The first 10 rows are patterns. Each new row is the sum of 3 different patterns, raised or lowered, with some noise. Before adding, each is slid sideways (what falls off one end comes back at the other) and multiplied by a number that may be negative. Names go in the order of the patterns.
Some rows, each with the names of its patterns after it:
1.367, -1.381, -0.428, -0.454, 1.203, 2.265, 0.286, -0.934, 1.964, -0.553, -1.666, 0.597, -0.474, -1.297, 0.068, -0.367, 0.146, -0.177, 0.160, 0.411, -0.735, 0.489, 0.984, 2.840, -0.743, 1.063, 0.758, -0.255, -0.363, -2.191, -0.948, 1.385, -1.085, -0.277, -0.153, 0.151, -1.836, 2.385, -0.425, 0.372, -0.328, -0.463, 0.117, 2.011, -0.550, 1.375, -0.243, -1.728 -> (2)
-0.648, -0.913, -0.590, -1.631, -0.485, -0.105, -1.343, -0.523, -0.629, 0.208, -1.434, -0.848, -0.372, -0.061, 0.505, 0.505, -1.046, -1.943, 0.989, 0.583, -0.074, 1.097, -0.056, 0.376, 0.197, -0.836, -0.295, 0.762, 0.142, 0.414, 0.130, 1.766, 0.590, 0.548, 0.722, 0.586, -1.700, 0.790, 2.450, -1.298, -0.747, -0.132, -0.023, 1.156, 0.110, -0.143, -0.350, -1.791 -> (5)
0.122, 0.156, 0.472, 0.269, -0.015, -1.300, 1.101, 0.406, 0.117, -0.760, -0.177, 0.868, 0.101, -1.239, -1.961, -0.447, -0.541, 0.604, -0.659, -2.584, 0.435, 0.774, 0.169, 0.054, -1.692, 1.022, -0.595, -0.875, 0.368, -1.344, -0.140, -0.939, -0.189, -0.994, 1.523, 0.336, 0.643, -0.943, -1.396, -1.098, -2.247, 0.974, 1.657, -1.765, -1.291, 0.021, 0.064, 0.849 -> (7)
0.865, 0.284, -0.444, 0.508, 0.110, 0.102, 0.563, 0.256, -0.843, -1.420, 1.271, 0.682, 0.290, 0.067, 0.109, -2.014, -1.250, 0.716, -0.012, -1.252, -1.789, 1.126, -0.958, 1.025, 0.062, -1.061, -2.038, 0.760, 0.295, -0.397, -1.076, -0.459, 0.957, 0.252, 0.072, -1.229, 0.322, -0.689, 0.872, 0.227, 0.299, -1.728, 0.601, 0.476, -0.685, 1.015, -0.087, 0.177 -> (8)
2.119, 0.479, 1.181, 0.028, 0.516, 1.261, -0.725, -0.616, -0.066, -0.389, 1.532, -0.300, -1.508, 1.223, -0.042, -0.551, -0.308, -1.353, -0.007, -0.488, -0.855, -0.081, 1.048, -0.443, -1.543, 1.081, 0.572, -0.286, -1.719, -0.725, 0.547, 0.126, -0.516, 1.282, 0.496, 0.005, 0.551, 0.907, -0.434, -1.080, 1.084, -0.479, 2.392, 0.583, -1.070, 0.604, -1.293, 0.942 -> (3)
1.639, -1.753, -0.075, 1.034, -1.456, -0.643, 0.166, -1.192, 0.302, 0.086, -0.169, 0.326, 1.741, -1.132, -1.288, -0.557, 0.055, -1.078, 0.196, -0.676, 0.551, -1.331, 0.396, -0.052, -1.518, 2.541, -1.168, 0.023, -0.318, -1.460, 1.216, -0.762, 0.237, -1.435, 0.024, 1.004, 0.106, -0.132, 0.405, -0.530, 1.090, -0.338, -0.027, 1.472, 0.684, -0.216, 1.406, 1.421 -> (4)
1.486, 1.264, -0.440, 0.415, 1.878, 0.639, -0.916, -0.358, -0.191, 0.608, -0.265, 0.138, -0.004, -0.752, -0.127, 0.900, 2.738, -1.310, 0.848, 2.029, 0.637, 0.700, 1.948, -0.099, -0.670, 0.970, -0.484, -1.062, 0.521, 1.625, 0.537, -1.049, 1.117, -0.825, -0.658, -1.261, 0.458, 0.109, -0.399, -1.762, -1.637, -1.806, -0.296, -0.482, -1.681, -0.159, 0.014, 0.351 -> (1)
0.757, 0.069, -0.527, -1.065, -1.357, -1.261, 0.297, 0.166, -1.768, 0.164, -0.381, 1.593, -0.612, 1.559, -0.300, -0.456, 1.718, -0.217, -1.262, -0.728, -0.513, -1.531, -0.286, -0.594, 0.999, -1.065, -0.793, 0.764, -0.070, -2.899, 1.062, -0.958, -1.099, -1.717, 0.155, -0.832, 0.474, -1.599, -0.591, -2.003, -0.155, -0.517, 1.433, -0.908, -0.803, 0.184, -0.340, 0.050 -> (0)
1.545, 0.653, 0.364, 1.625, -0.939, 1.987, 1.053, -0.952, 1.332, 0.049, 0.156, -0.853, 0.324, 0.459, -0.828, -0.549, 1.578, 1.911, -0.340, -0.277, 1.721, 0.099, 1.902, 0.140, -1.575, 1.337, 0.768, -0.417, 1.219, -0.637, -0.134, -0.579, 2.209, 0.405, 1.679, 0.193, -1.065, -0.013, -0.323, -0.432, 0.501, 1.225, 0.900, -0.673, -0.269, 0.664, -1.789, 0.786 -> (6)
-1.142, 1.728, 0.037, 0.871, -1.350, 0.971, 1.344, -0.985, 0.253, -0.446, 0.920, -0.942, 0.278, 0.678, 0.839, 1.121, -0.493, 0.856, 0.246, -1.098, 0.051, 0.509, 0.220, 0.292, 0.991, -0.351, -0.815, 0.806, -0.602, -0.824, -0.767, -1.237, -0.556, -0.127, -1.348, 0.219, -0.905, -2.275, -1.359, 0.164, -0.433, -2.290, 0.838, -1.217, -0.676, 0.247, -1.443, -2.256 -> (9)

New rows. What belongs after each?
-0.313, -3.362, -0.055, -1.549, -0.573, -2.708, -0.183, 0.593, -0.509, -2.069, -0.496, -1.310, -2.668, -1.935, -0.117, -2.264, -3.020, -0.008, 0.342, -1.242, -1.577, -1.275, -2.423, -1.383, -0.428, 1.361, -1.727, 0.246, -0.987, 0.010, -1.608, -4.237, -1.528, 0.418, -1.760, -2.837, 0.284, -1.375, -2.678, 0.755, -2.906, -2.778, -1.508, 1.398, -1.606, 0.141, -2.390, -0.228 -> (2) (5) (9)
-0.289, 0.664, -0.361, 1.333, 1.427, -2.349, 0.403, 2.568, 2.436, -1.134, 0.772, 1.002, -0.602, 1.680, 0.597, -1.486, 1.608, 0.398, 0.344, -1.805, -0.926, 0.181, -0.912, 1.613, -0.888, 1.824, -1.202, -2.857, -1.375, 0.701, -2.173, -0.053, 1.079, -0.953, -0.476, -0.496, -0.086, -1.151, -0.088, 0.577, -0.023, -0.454, 0.637, -1.460, 1.187, -2.132, -0.155, 0.320 -> (2) (6) (9)
1.655, -1.856, 1.579, 0.036, -0.781, 2.580, 0.344, -0.322, -2.925, 0.303, -0.544, 2.448, 0.891, -1.919, 0.466, -0.354, 2.182, 1.466, 3.367, 1.794, -0.421, 3.524, 2.281, -0.343, -2.341, -0.372, -0.594, 0.019, -1.237, 0.008, -0.582, -0.183, 0.652, -0.155, -3.236, 2.678, -1.886, -2.488, -1.745, 1.172, -1.764, -0.496, -0.692, 0.446, -2.785, -1.249, -1.012, 0.748 -> (3) (4) (0)
-2.059, -2.286, 0.929, 0.110, 1.989, -4.007, -4.168, 0.074, 0.317, -3.960, -0.968, -2.165, -1.733, -1.642, 0.593, -0.104, 0.052, -0.597, 0.117, -2.126, -1.715, -0.586, 0.847, -1.484, -1.388, 1.015, 0.889, -0.667, 0.770, -0.159, 2.261, -0.680, -1.217, -0.116, 0.620, 0.554, 1.207, -1.179, -0.892, 2.796, -1.967, 0.988, -0.049, 1.393, 1.997, -0.789, -1.977, -2.155 -> (7) (1) (0)
-0.877, -1.454, -0.696, -2.243, -4.403, -2.509, 0.394, -2.208, 1.822, -0.879, -1.568, -0.721, -4.036, -0.536, 0.691, -0.055, -0.170, -0.811, -3.382, 0.136, -3.965, -1.120, -0.150, -1.506, -1.875, -0.231, -4.708, 1.247, 0.527, -3.943, 0.246, -2.353, -1.203, -3.755, -3.681, -1.388, -0.877, -4.032, -1.008, 2.114, -2.260, -1.753, -0.265, -2.179, 0.592, -1.714, -3.321, 0.302 -> (2) (3) (6)
-0.821, 2.437, -0.472, 2.040, 0.629, -1.532, 0.330, -0.604, 0.812, 0.635, -0.599, -0.766, -0.274, -0.617, 0.192, 2.440, -0.103, 1.132, -0.874, -0.286, 1.148, 0.024, 1.092, -0.361, -1.030, 0.632, 0.749, -0.890, -0.208, 0.603, 0.094, -1.483, 1.443, -0.027, 0.198, -0.068, -0.716, -0.009, 1.172, 1.934, -0.045, -0.539, 0.631, -1.426, 4.315, -0.537, -0.508, 1.241 -> (7) (4) (0)
-1.827, 1.126, -1.666, -4.266, 0.693, -1.600, -2.305, -2.241, 0.369, -0.766, -3.222, -0.528, -1.372, -2.696, -2.128, -0.239, -0.857, -1.044, -2.737, -3.546, -2.101, -1.507, -1.310, -3.428, -1.415, -1.358, -2.478, -1.082, 1.354, -0.398, -2.154, 0.433, 0.517, -1.255, -0.667, -0.384, -1.997, -0.945, 0.481, -1.442, -1.803, -2.198, -0.785, 0.033, -1.202, -0.770, 2.541, -0.876 -> (1) (0) (6)
-0.146, 1.171, -1.840, -1.010, 1.158, -0.546, -1.079, -1.655, -0.347, -0.331, -1.389, -1.908, -0.370, -1.135, -2.373, -0.980, -3.205, -0.865, -2.236, 1.471, -2.360, -2.892, -0.230, -0.304, -2.132, -0.379, -1.023, 0.551, -1.547, -2.001, 0.869, -0.976, -1.372, -1.463, -1.594, -0.989, 0.243, 0.529, 1.121, -0.370, -1.467, -1.987, -1.070, 0.206, 0.261, -3.394, -1.117, -1.488 -> (7) (0) (9)
-2.962, 1.245, -3.343, -1.751, 0.513, -0.170, -2.256, -0.515, -2.486, -0.651, -0.646, 2.457, -1.263, 0.200, -1.831, 0.117, 0.326, -2.792, -2.233, -2.882, -0.705, -2.549, -2.445, -0.965, 1.061, 0.707, -1.565, -1.307, 0.197, -2.319, -1.141, -1.247, -0.825, -2.805, -2.730, -0.136, -3.709, -2.252, -1.735, -2.123, -3.364, -1.268, -0.893, -2.262, -2.398, 0.399, -2.077, -5.101 -> (1) (0) (9)
-0.540, -2.094, 1.126, -1.479, -0.269, -0.979, -1.751, 0.747, 1.939, -2.848, -0.146, -0.302, -1.927, -0.637, 0.405, -0.758, -1.372, 1.245, 1.768, -0.542, -2.309, 3.740, -1.226, -0.990, 0.304, 1.468, -0.823, -0.929, -0.006, 0.515, 0.428, -1.277, 0.337, -0.090, 1.764, 1.379, 2.553, -0.869, 1.158, -0.292, 0.701, -0.447, -2.311, -0.252, 1.203, -1.401, -1.030, -0.163 -> (2) (8) (9)
1.057, -0.366, 0.047, -3.383, 2.477, 0.111, -0.541, 2.255, 1.367, 2.857, 1.564, 0.737, 1.628, 1.540, 0.442, 0.640, 3.351, -1.126, -0.304, -2.164, 1.867, 1.516, 1.259, -1.386, -0.156, -1.909, 0.376, 3.142, -0.575, 0.112, 0.283, 1.999, -1.802, -0.093, -0.483, 0.568, -3.175, 1.768, 1.829, 0.905, 0.499, 2.037, 0.860, 0.380, -0.100, -1.559, 1.372, 0.978 -> (2) (7) (8)
2.258, -0.045, 3.005, 1.512, 1.548, 1.462, -0.014, 2.648, 1.760, 1.241, 1.893, 0.319, 0.462, 1.469, 4.015, 0.848, 4.311, 1.487, -2.149, 1.479, 1.168, 0.287, 1.830, 1.115, 1.207, -0.089, -0.722, 0.797, -1.381, 1.956, 0.378, 0.790, 0.878, 1.882, -0.262, 1.538, 1.731, -0.201, 2.633, 1.013, 1.153, -0.023, 1.916, 2.297, -1.304, 0.313, 2.134, 2.506 -> (5) (7) (6)
0.149, 0.466, 2.130, -1.105, 1.245, 0.552, -2.085, -0.727, 0.387, 0.061, -1.807, -1.412, -2.169, -1.126, 0.093, -1.194, -1.223, -0.458, -0.851, -0.758, -3.454, 0.080, -2.775, -1.442, -3.882, -0.159, -0.122, 0.560, -0.203, 0.893, -2.592, -0.746, -0.294, 2.042, -1.426, -1.687, 1.335, -0.656, -1.190, 0.230, -0.299, -2.029, -0.624, -2.351, -0.300, 0.092, -0.527, -0.487 -> (1) (0) (6)
0.271, -3.049, -1.896, 1.677, -2.100, 0.218, -2.516, -0.334, -0.397, -0.222, -0.864, -0.894, -1.125, -1.826, -1.260, -0.538, -1.002, -3.750, -0.314, 0.034, -3.668, -1.545, -2.358, -0.272, 0.435, -0.587, 0.335, 0.432, -0.098, -0.490, 0.518, -0.015, -2.363, -1.689, -1.389, 0.924, -0.152, -0.080, -0.742, -2.564, -2.722, 1.532, -0.251, -0.937, -3.498, 1.302, -0.486, -1.493 -> (8) (4) (6)
2.531, 1.101, 0.504, -0.658, 0.696, 1.623, 0.899, 2.397, 1.994, 0.708, 3.064, 1.825, -0.561, 0.241, -0.007, -1.070, 1.422, 1.322, -0.719, 1.134, 1.047, 1.534, 0.285, -2.748, 3.177, 0.626, 0.267, 2.048, -1.157, 1.249, -0.426, 2.265, 3.997, 0.246, 0.903, 0.299, 3.741, 1.546, -0.128, 2.900, 1.757, 0.943, 1.782, 1.909, 1.408, 0.207, 0.538, -0.580 -> (5) (3) (4)
